The rows are grouped in 3 ways, from coarse to fine. Each group lies inside one group of the grouping before and may be the whole of it. The rows also spread widely along 7 directions, which tell nothing about the answers.
(in the rows, 128 means zero)
Some rows, each with its group in each grouping after it:
[ 69 154 147  95 152 154  80 195 165  95 111 117 124 150 117 125 140  95
  81 118 184 123 155 107  72 101 104 133 108 140 119 131 108 180 113 163
 124]	Rupet bati kolu
[108 165 171 103 169 109 100 146 131 113 101 128 118 116 150 115 114  99
 138  92 167 157 141  98  84 107  91  97 129 119 140 140 114 133 148 156
 119]	Rupet repun Tomus
[131 147 138 111 143 146 102 130 131 124 120 135 130 124 140 134 121 122
 145 103 194 160 143 105 113 123 115 110 108 124 123 138 121 117 133 147
 120]	Rupet repun zak
[ 97 170 132 143 108 126 159 109  70 154  90  86 161 120 127 141 115 185
 191  98 114 131  92 112 150  91 121 128 155  97 132 156 110  62 203 129
 140]	Kivu kulif Rap
[ 74 193 179 121 136 113 113 140 108 120  79  78 128 125 124 102 125 122
 159  89  90 136 104 120  82  84  88 106 160 131 140 158 101 122 168 156
 143]	Rupet bati vemu
[ 99 147 150  87 138 125 107 165 146 105 109 128 129 115 140 126 114 137
  74 110 180 143 140 107 119  92 114 135 108 130 118 105 123 152 139 135
 127]	Kivu kulif pomo
[109 146 185 120 144  95 129 173 139 109 113  93 107 118 144 112 106 116
 114 105 145 153 114 133 127  74 102 141 129 142 118 122 134 116 149 123
 120]	Kivu kulif vesin
[ 79 130 126 110 104 146 126 165 114 166 112  98 123 145 105 156 112 161
 140 136 175 135 131 107 136  77 118 146 127 131 105 136 121 100 142 117
 144]	Kivu Fonib zov
[164 181 161 116 155 121 133 109 109  65 113 135 162  85 178  91 137 148
  95  67 124 166  97 123 118 111 132 124 113 134 140 116 124 130 156 151
 135]	Rupet repun Vesuf
[104 122 148 100 154 117 109 166 143 115 130 135 117 112 148 136 105 135
  85 132 188 142 132  99 131  95 121 141 110 124 126  98 135 134 152 115
 117]	Kivu kulif pomo
[108 165 143 109 128 138  99 126 116 139 105 110 120 126 129 119 110 130
 153 105 144 152 121 110 104 107 103 106 131 130 131 151 109 118 144 144
 140]	Rupet bati vemu
[102 115 128 131 118 148 129 174 136 147 138 103 125 152 115 167 111 140
 144 138 211 135 134 118 154 101 126 159 107 122 103 130 135  92 137 111
 112]	Kivu kulif vesin
[ 90 135 163 135 175 105 115 141 107 115 118 124 126 104 154 125 127 144
 129 135 120 126  94 104 111  87 121 133 149 124 142 110 134 113 183 108
 135]	Rupet repun zak
[112 137 118 116 112 151 134 148 122 120 127 117 150 127 134 144 125 165
 107 120 186 136 123 114 154 106 141 157 106 124 110 115 125 116 149 125
 128]	Kivu kulif pomo
[142  95  88  85 116 165  94 140 147 145 152 170 122 117 143 161  94 171
  72 158 252 153 153  92 172 122 151 145  71 129 101  85 135 132 113 102
 133]	Kivu kulif pomo
[ 79 113 148 138 123 114 137 167 113 152 123  94 112 128 127 144 106 164
 128 165 133 121  90 125 163  64 131 168 146 137 111 106 140  92 167  80
 143]	Kivu kulif vesin
[ 72 134 212 171 153 104 140 205 138 113 128  56  98 161 121 128 128  71
 177 121 126 137  97 153 100  60  99 167 156 148 113 142 137  90 148 129
 103]	Rupet repun Tomus
[105 207 196 111 128 123 126 159 140  84  76  79 140 140 124  92 143  86
 150  53 121 160 127 146  79  84  85 111 137 150 114 159 107 135 127 187
 126]	Rupet repun Vesuf
[104 130 150 124 147 115 126 162 128 131 124 107 116 127 136 148 103 130
 142 119 187 144 131 107 133  99 113 137 121 113 126 134 133  98 161 117
 110]	Kivu kulif vesin

New rows, each followed by its group in each grouping:
[ 98 157 148 110 128 146 109 158 136 116 104 115 135 141 123 128 134 123
 125 113 161 141 132 124 107  92 117 129 125 141 110 128 119 135 122 149
 135]	Rupet repun Vesuf
[111 137 144 132 112 143 147 165 114 137 132  83 133 145 118 151 118 141
 158 104 182 148 124 123 141  90 122 157 116 125 111 148 129  78 146 130
 116]	Kivu Fonib zov
[147 133 130 133 105 147 141 132 121 135 133 105 141 136 136 144 100 146
 153 100 191 162 122 130 163 109 132 148 105 125 105 140 129  75 138 133
 112]	Kivu kulif Rap
[153 145 165 130 165  87 145 112  98 100 124 127 136  74 186 109  94 159
 116  95 121 161  88 106 146  96 130 133 131 112 152 111 136  89 197 114
 117]	Kivu kulif Rap
[107 153 109  93 115 161 103 128 117 129 100 148 151 115 133 128 134 177
  92 138 154 132 124 105 130 100 137 125 119 140 111 104 112 147 130 127
 169]	Rupet repun Vesuf
[129 171 153 121 111 166 115 171 154  94 122  84 133 162 117 112 138  89
 133  78 180 159 140 149 106 107 108 144  96 156  97 157 113 129  95 183
 113]	Rupet bati kolu
[ 25 119 120 129 128 173 105 211 142 145 120 108 132 178  89 180 149 128
 130 170 197  89 144 106 103  89 123 161 129 128  96 124 115 137 128 126
 131]	Rupet repun Tomus
[112 135 140 149 162 166 137 184 146  71 153 113 164 151 132 156 159 110
 118 102 204 125 131 121 107 124 143 171  93 121 117 130 133 121 136 150
  86]	Rupet repun Vesuf
[ 92 135 153 164 146 141 148 173 115 100 137  97 152 139 138 144 149 138
 135 125 146 117  95 127 120  93 140 176 128 129 117 122 133 103 159 124
 116]	Rupet repun Tomus
[ 71 163 157 141 148 154 120 190 142  99 120  74 136 170 104 141 150  89
 156  98 167 121 135 121  79 104 100 149 124 123 122 163 110 125 139 171
 100]	Rupet bati kolu
[133 159 159 121 139 122 148 153 112  91 127 101 147 111 153 123 125 143
 112  72 160 157 114 117 127  97 123 151 107 125 130 136 131 106 159 143
 113]	Kivu Fonib zov
[ 88 144 165 109 158 102 108 162 140 149 105 107  96 140 121 148  83  91
 176 104 194 155 156  94 101  99  76  98 136 103 136 157 119  99 158 143
  95]	Kivu kulif Rap
[111 149 173  96 124 100 110 153 137 132  94 110  98 117 140 109  83 117
 113 111 144 163 126 127 127  69  96 115 136 148 115 123 123 121 138 130
 136]	Kivu kulif Rap
[100 137 158 121 140 117 129 168 133 127 117  97 115 131 132 139 110 126
 137 113 173 142 128 117 134  89 108 142 123 122 118 135 132 105 152 123
 115]	Kivu kulif vesin
[190 117 124 111 107 143 110  90 111 148 141 162 111  94 168 114  90 172
 113 148 161 186  97 129 182 101 156 131 106 162 106  88 140  98 114  96
 166]	Rupet repun Vesuf
[117 112  79 107  95 191  90 134 125 161 142 144 128 139 121 149 122 178
 100 174 192 129 128 107 162 111 156 151  98 149  98 103 119 128 107 109
 165]	Rupet bati kolu
[115 126 153 114 127 120 116 164 141 140 123 111 106 134 132 138  90 119
 129 121 183 155 132 124 137  82 112 134 120 136 111 125 132 102 132 123
 114]	Kivu kulif Rap
[138 156 147 102 128 110 121 114 114 139 102 126 123 102 154 118  87 146
 132  98 157 168 123 108 139  97 110 108 126 123 131 129 120 101 159 132
 130]	Kivu kulif Rap
[137 130 123 131 104 159 121 131 115 140 133 125 134 130 142 135 121 155
 135 134 173 156 112 129 154 105 144 149 108 145  98 118 127 101 119 121
 145]	Rupet repun Tomus
[132 148 149 113 155 116 130 139 123  95 121 129 145 102 159 125 109 143
 102  88 171 149 124 104 128 107 123 132 110 114 139 121 126 117 168 135
 108]	Kivu kulif Rap
[101 132 135 137 137 151 121 154 122 133 134 116 134 141 133 153 130 133
 150 130 184 135 126 111 123 107 129 146 119 123 115 133 126 105 141 128
 123]	Rupet repun Tomus
[127 128 119 120 145 158 109 141 128 128 138 143 135 130 136 154 121 136
 132 132 200 144 134 103 129 121 136 135 105 122 121 121 129 112 133 125
 124]	Rupet repun Vesuf
[125 144 110 106  99 176 108 127 125 153 115 131 137 147 114 150 121 147
 151 127 197 152 141 115 139 114 130 123 108 135  99 134 114 114 111 140
 145]	Rupet repun Vesuf
[112 137 122 109 116 126 127 112  95 148 112 131 139  97 147 132 103 198
 118 137 143 139 100 101 166  92 136 136 131 119 128 102 123 105 175 100
 154]	Kivu kulif pomo
[141 147 167 139 161  99 160 136  95 100 139 103 138  94 170 121 113 153
 128  86 135 158  90 111 138  90 128 153 123 117 148 129 139  81 190 120
 113]	Kivu Fonib zov
[ 65 134 186 159 168 106 155 210 134  75 126  74 141 137 134 136 135 120
 102 112 128 106  94 132 110  67 121 183 140 130 126 117 136 113 182 122
  93]	Kivu kulif Rap
[ 91 145 136 103 117 161  97 177 147 124 109 124 131 150 120 137 136 123
 104 128 189 134 145 123 108  97 116 137 108 147  94 123 114 149 105 144
 141]	Rupet repun Tomus
[167 171 163 137 150 116 127  92  95 108 129 109 133  96 171 100 106 133
 163  75 124 176  90 117 123 120 119 117 124 123 155 152 123  81 170 141
 119]	Rupet bati vemu
[101 138 143 136  76 167 108 166 138 165 121  72  99 177  95 126 115 112
 171 144 154 150 117 157 140  74 113 153 129 173  80 150 116  97  93 137
 150]	Rupet bati kolu
[122 145 138 130 107 147 107 128 120 167 123  93 100 151 114 130 100 118
 191 127 158 163 121 127 137  98 107 123 131 140 113 159 115  81 126 136
 136]	Rupet bati kolu
[129 150 121 111 113 173 115 150 136 114 123 130 150 142 132 137 139 133
 118 103 207 151 145 123 124 121 131 138  91 138  97 132 115 131 102 156
 130]	Rupet repun Tomus
[144 161 141 115 142 136 119 119 110 106 118 137 149 105 161 119 127 147
 123  95 162 159 119 110 123 116 128 122 112 126 129 126 119 120 147 143
 136]	Rupet repun Tomus
[135 138 130  76 135 143  67 135 149 134 121 152  94 114 144 108  97 122
  80 135 181 164 144 103 118 105 114 107 103 154 117 110 117 160 101 134
 156]	Rupet bati kolu
[162 131 120  98  96 140 118 111 108 170 129 128 110 117 140 135  81 160
 148 113 201 189 132 109 167 101 125 124 100 134 111 135 128  78 124 121
 142]	Kivu Fonib zov
[123 149 120  65 137 155  72 134 149 131 103 171 120 121 135 134 113 127
  96 123 214 159 171  87 104 119 115  90  99 131 117 119 112 163 107 146
 142]	Rupet repun Vesuf
[141 111 171 162 164 101 162 159 119  79 159 110 135 103 179 124 109 145
  97 116 137 144  73 132 157  84 152 185 116 132 132  97 157  85 180  98
  97]	Kivu kulif Rap
[ 60 170 174 118 169  97 128 169 124 123  87  89 129 133 122 144 111 103
 176  83 155 128 142  90  82  92  75 105 152  90 149 164 109 107 192 153
  92]	Kivu kulif Rap
[135 133 143  84 116 119 103 145 139 135 112 135 106 104 151 113  91 148
  81 127 173 167 129 121 154  85 120 127 109 152 106  99 131 134 123 111
 152]	Kivu kulif vesin
[143 154 149 131 115 144 130 121 111 124 118 112 138 127 141 118 123 141
 150 105 143 160 105 136 140  98 131 135 122 145 111 131 124  96 132 135
 139]	Rupet repun Vesuf
[116 135 154 137 141 116 117 126 107 161 122 117 107 123 144 135 101 127
 184 134 156 159 111 107 129  98 112 120 142 123 130 137 124  82 157 115
 132]	Rupet repun Tomus
[ 98 118 155  90  92 131  90 183 170 176 111 104  69 162 103 138  76  97
 138 144 211 170 157 135 141  70  95 127 119 160  83 125 125 117  89 125
 132]	Kivu kulif pomo
[182 186 192 111 120 117 113 123 139  86 112  95 107 112 161  60 109  87
 123  56 120 202 106 159 118  91  99 116 112 174 118 148 119 124 107 174
 132]	Rupet bati kolu
[114 139 174 137 149 119 115 153 133 126 126 100 104 137 136 128 114  95
 170 110 161 159 120 130 112  93 104 125 133 139 117 141 134  97 138 135
 110]	Rupet repun zak
[136 146  99  77  89 166  77 104 118 157 110 149 124 112 137 115 102 177
  93 140 162 158 125 111 142 109 133 111 106 155 105 111 110 144 105 125
 184]	Rupet bati vemu
[134 129 197 137 158 104 108 172 153 119 139 105  82 138 148 119  97  59
 158 110 181 181 128 136 107  87  97 131 123 151 117 142 139  99 119 138
  96]	Rupet repun Tomus
[ 92 147 153 110 122 142 134 196 137  96 122  96 141 140 126 131 137 140
  81 105 168 131 126 125 117  78 124 168 105 147 105 121 129 134 130 139
 123]	Kivu Fonib zov
[108 153 172 119 204 106 109 152 127  69 120 137 139  95 170 118 136 114
  97  94 148 136 118  94  83 110 112 120 127 112 156 115 128 143 180 140
 106]	Rupet repun zak
[142 137 133 127 109 153 118 126 119 141 130 125 127 132 141 133 115 141
 149 123 180 163 120 129 147 107 131 138 110 141 103 130 126  98 118 130
 139]	Rupet repun Tomus
[121 148 131 122 134 138 148 148 104 103 131 112 162 111 147 138 133 175
  99 100 162 139 109 104 137  98 141 160 105 117 130 121 128 107 166 125
 128]	Kivu Fonib zov
[ 37 144 172 137 135 132 141 232 140 125 117  53 125 179  88 166 137  97
 157 109 174 114 138 120  89  69  94 166 134 122 111 159 122 104 150 148
  96]	Kivu Fonib zov
[143 108 115 124  84 157  93 113 117 201 141 122  79 136 125 130  77 152
 166 176 167 171 110 127 177  88 132 132 123 163  96 125 126  79 106  99
 166]	Rupet bati kolu
[115 110 126 114 136 144 117 161 141 135 144 130 122 134 134 162 103 138
 119 135 221 142 139 104 147 110 132 152  98 118 114 115 133 109 140 114
 108]	Kivu kulif pomo
[171 157 163 138 115 155 136 151 143  89 141 102 139 144 147 116 133  96
 140  70 193 182 129 154 130 113 127 151  89 151  97 147 129 102 101 168
 104]	Rupet repun Tomus
[145 172 139 120 130 120 161 108  74  96 118 116 175  79 170 110 130 205
 102  80 115 147  84 105 148  97 145 147 118 116 144 120 125 101 191 127
 145]	Kivu Fonib zov
[217 171 134 110 110 155 127  83 113  81 129 144 165  93 178  94 131 156
 109  58 170 195 113 139 156 131 147 124  79 148 110 126 128 114 118 160
 138]	Rupet repun zak
[117 135 155 137 178 117 132 141 111  91 137 136 141  99 163 128 134 147
 106 126 133 131  94 103 119  99 141 147 129 123 144 100 136 116 176 112
 125]	Rupet repun Vesuf
[ 96 158 177 145 169 127 122 177 138  91 131  85 126 145 132 124 134  81
 146  93 150 138 120 123  87 101 101 146 129 127 137 157 121 118 152 159
  95]	Rupet bati kolu
[114 159 135  93 135 147 116 164 147  88 116 127 156 124 140 135 131 135
  82  82 209 142 152 106 116 117 120 138  87 117 117 122 119 152 137 158
 108]	Kivu kulif pomo
[107 145 154  86 127 131  84 158 146 131 102 137 105 123 136 113 114 117
  96 128 170 158 139 116 110  85 110 115 121 156 106 110 118 152 108 137
 152]	Rupet repun Tomus
[115 134 141 143 149 142 134 154 115  93 139 125 154 116 157 136 144 153
 102 126 155 129  99 119 130 103 149 164 112 133 121 102 133 121 154 120
 129]	Rupet repun Tomus
[114 137 143 126 153 123 137 154 121 100 127 122 147 113 153 139 116 149
 107 103 171 132 118 105 131 104 131 149 113 109 132 118 130 111 171 127
 106]	Kivu kulif Rap
[120 165 173 176 179 116 170 136  94  68 134  92 172 109 160 127 155 142
 158  84 106 129  72 120 117 104 136 161 139 107 152 136 130  84 204 136
 103]	Rupet repun Vesuf
[136 134 142 100 102 112 114 114 112 159 110 125 104 100 148 113  79 170
 121 134 143 169 105 121 170  78 123 127 129 144 110 104 128 103 144 103
 160]	Kivu kulif pomo
[146 140 132 129 130 152 131 127 114 101 133 137 153 111 155 126 135 163
 102 120 153 147 101 126 144 106 155 151 107 141 115 106 132 116 139 122
 140]	Rupet repun Vesuf
[ 66 116 149 103 116 128  81 169 140 193 102 120  71 149 108 141  92 115
 152 179 169 143 137 114 121  67  98 115 150 154  99 120 119 121 111 107
 158]	Rupet repun Tomus
[ 87 145 157 134 166 134 108 170 136 115 129 100 116 143 126 136 126  97
 146 120 162 130 128 105  90 102 104 136 131 121 136 147 119 121 150 144
 107]	Rupet bati kolu
[ 29 124 120 150 159 153 151 203 109 128 138  85 164 161  98 202 150 156
 152 133 198  84 133  76 107 102 131 177 126  80 136 148 124  93 191 120
  94]	Kivu Fonib zov
[135 125 125 120 152 141  95 123 120 141 145 140 112 115 151 131 103 137
 128 140 176 153 122  97 132 118 129 127 114 126 135 124 127 111 144 118
 131]	Rupet bati kolu
[136 142 144 107 106 128 126 130 122 138 117 116 122 118 140 124  96 151
 130 110 169 165 119 125 158  93 122 137 116 137 110 121 127 102 140 125
 132]	Kivu kulif pomo
[104 162 157 125 158 128 123 142 119 107 108 117 141 123 139 131 135 125
 145 103 147 139 118 106  99 102 113 122 133 118 137 137 119 120 162 144
 123]	Rupet repun Vesuf
[127 153 157 112 150 124 114 132 126 107 113 132 130 109 151 116 121 132
 119 111 146 153 118 113 114  98 120 122 125 137 131 118 125 127 144 135
 134]	Rupet repun Vesuf
[ 99 117 163 117 145 116 123 192 152 109 132 110 112 130 139 137 111 122
  88 133 180 137 126 123 135  80 120 163 112 139 111 104 140 128 140 108
 116]	Kivu kulif vesin
[129 156 157 134 150 126 136 130 107 102 120 115 143 110 153 117 129 144
 131 108 124 145  96 122 124  97 134 137 132 132 131 119 125 107 159 129
 135]	Rupet repun Vesuf
